There are 3 ways to turn a row about zero (a turn may also mirror it). The second row of each pair is the first, turned, with some noise. The first 27 pairs use one turn. New pairs use 2 turns, one after the other, and a turn may come again.
Known pairs, each followed by its turns in order:
[ -2  -1   8  25  -3 -25  -3   7]
[ -6  11  -9   3 -21 -20  -5 -18]	Q_745

[  4  -2  15  -1  -6  -2 -14  -1]
[ 11   0  -4 -18   3  -5   1   4]	Q_682

[ 6  1 -2 -7 -5 17  1  0]
[  4   4 -13  -4   0  14  -1   4]	Q_5

[-5  4 -2  5  0 -2 -2  1]
[ 1  5  0  3  2 -4  1 -2]	Q_682

[  3   7   3  -7   4 -12  -2 -12]
[  6  -1  -5  -8 -13  11  -8   1]	Q_745

[18 25 12  5 -8  2  9  0]
[ 10  17  -3  -9  -3  12  20 -16]	Q_745

[ 16   0 -14   1   7 -10  -2 -10]
[-10  10   0   3 -12  17  -5   8]	Q_745

[-2  4  6 15  2 -2 -2 -2]
[ -3   5 -13   0  -3  -7   4  -6]	Q_745

[ -3  -1 -20  -2  -5   1   3   1]
[-11   6   8   0  10   5 -11   1]	Q_745

[ -1   9  -8   1  10  -1 -12  -1]
[ 8 14  0  5 -7  2 -4 -1]	Q_682

[ 25  -7  13  -1   7   4 -10 -20]
[  5  13 -13 -17 -15 -17   0  14]	Q_5

[ 4 -1  7  0  3  7 10  0]
[-3 -8  4  2 -1  1  8  8]	Q_682

[ 1 -7  5  4 -1  2 -2 16]
[  9   1   3  10  -4   6 -10  -2]	Q_5

[  7 -10  -3  11  -2 -12   4  -1]
[-11   7   4   0 -14  -6  -1   1]	Q_745

[ -5   0 -10  15  -8  -2   0  -3]
[-10  13  -5  -3   4  -9  -6  -2]	Q_745

[  3  -2  11   7   0 -11  13  -3]
[  7 -13  10  -6  -6  -9  -3   2]	Q_5

[ -3  10  -1 -13   0  -4  -8   0]
[-1 10  3 -6 13  0  4 -5]	Q_5

[-13   7  10  -8  -8   5  -4   6]
[18 -7  1 -1 10 -6 -2 -8]	Q_745

[-1  3  0 -9 -2 -8  5  0]
[  2  -7   4   2  -1  -2 -10  -3]	Q_682

[  1  -2   4 -25   1  -2  -1  -2]
[  0  12   1 -20   3   4  -6 -12]	Q_5

[ -6 -21  -1   0 -14   2   2  11]
[ -1  -7  -8   8  -2   5 -21 -10]	Q_5

[-1 -4 -2 -1 -1  4 -2 11]
[  0  -2 -12   2   0   1   3  -1]	Q_682

[ 21 -21 -17 -25   4   8   3   5]
[ -5 -15  -9  -1 -11  37 -10   2]	Q_682

[ -8   1   3   6 -11   7  -3  -2]
[-2 -6 -4  4  8  2 -6  9]	Q_5

[-8 -1 -6 16  2  3 -1 11]
[-1 -4  4 20 -2  5 -1  2]	Q_5

[  9   2   0   5   0 -12  -1 -21]
[  3   7  23 -10   4   4  -3  -4]	Q_682

[-3  0 12 -3  6 -1 19 -5]
[ -2 -14  13   8   6  -4   3   9]	Q_682

New pairs, each followed by its turns in order:
[ -6   2   1  14  -4   6   8 -17]
[  9  -5   1  14   4 -17   1   6]	Q_682 Q_682

[-25   2  12   1   4   9  -5   8]
[ 0 13 13 11  2  8 -7 17]	Q_5 Q_5

[  9  -2  -1 -18   0  13  -5   2]
[ 2 -7 -4  2 -6  3 21  6]	Q_745 Q_682

[-25 -12  -6  16  19   1   2 -13]
[  6  -8  -6  -7   8 -33 -11 -13]	Q_5 Q_745

[-8  6 -3  4  6  3 19  1]
[ -3 -12   9  12  -4  -6  -6   7]	Q_682 Q_5

[ -6   4   9  -3  -5 -17  25  19]
[ 16  -6  -2 -24 -13  -7  -2  19]	Q_745 Q_745

[ -7   9   1   8  -2   6 -14   2]
[ 4 -1 13 13 -5  4  8  4]	Q_5 Q_5

[ -4  -4 -14 -21   1  -7   7  11]
[ -2  13   1  -1  -3  -3 -21  17]	Q_745 Q_5

[  8  -2   8  -6  -3 -10   2  13]
[ 7 -9 -5 -7  0 -8 -7 11]	Q_745 Q_5

[-9  7  0  2 24  1 14 -8]
[  4  -2   0  -1   1 -13  27  -5]	Q_682 Q_682

[ 25 -10  -3  -4   4   7  -4  -8]
[  1  18  16  -5   6  12 -11  -3]	Q_5 Q_745

[ -2  24  23   8   1  -8   0 -10]
[ 23  -2  16 -13   3 -18  -8  -8]	Q_682 Q_5

[-20  -5   0  -4  -8  -7   2 -13]
[13  7 -8  8 17  2 -8 10]	Q_5 Q_682

[-7  0  7 10 -1  9  1 16]
[ -3 -17   2   4  -5  -1   7 -13]	Q_682 Q_5

[ 4 16  6  2 -2 -4 13  3]
[  2 -11   3  -4   1 -14 -14  -1]	Q_682 Q_5

[ -9  -2  15 -23  -1 -13 -15  -6]
[ -5  23  15 -13  13  -8  10   0]	Q_5 Q_5

[  7  -3  -2 -15  -4  22   5   2]
[  9   4  15  -3 -18  13  -4   6]	Q_745 Q_5

[ 4 -9  3  6  7 -8 25 -9]
[ 11 -12  17 -13   8  -7 -11  -2]	Q_745 Q_745

[  0  -3  -1 -10  -2  -4   0  13]
[ 5  1 -6 -1 -7 -9  8  5]	Q_745 Q_745

[ 2 -7 -9  5 -2  0 -3 -5]
[ 3 -4 -7 -4  9  6  3  0]	Q_682 Q_745

[ 10  10  14 -12 -16  10  -7  20]
[ 0  7 -6 17  2 25 17  5]	Q_5 Q_745

[-15  12  -3  23   5  -1  -9   5]
[ -2  25  10   9   3   7 -12  -9]	Q_745 Q_682

[ -7  -1 -12   0  -7  -1 -16 -12]
[ 12  11 -11  -1 -14  -1   0  -7]	Q_745 Q_682

[-1  1 10 -6 -1  1  3 -3]
[-2 -8  3 -5 -3  6  0  0]	Q_745 Q_682

[-7  9  0 -2 -4 -3 -5 -3]
[-3  3 11 -1 -5  0  2  0]	Q_5 Q_5

[ -8  -2  12  -1   0 -11   1   9]
[  1   2   1  -1 -13 -11   3  -8]	Q_682 Q_5

[  3   1  17  -1  -8 -17   3  -2]
[ 11  -6 -11 -15   9  -9  -3  -2]	Q_745 Q_5

[  3   0   1   5  -8   5 -12  -7]
[  4   5  -4   9  -5   2  -1 -12]	Q_5 Q_682

[  0  -8   2  -3  -1 -17  -4 -25]
[ 22  -1   0  -5 -10   1   2  20]	Q_682 Q_682

[  5   0  25  -8   1   8 -20   2]
[ 15   5  -5  17   2  18   0 -17]	Q_5 Q_745

[  6 -10  -1  -6 -15  -4   3  -1]
[ 3  8  0 -5  0 16 -9 -4]	Q_5 Q_682

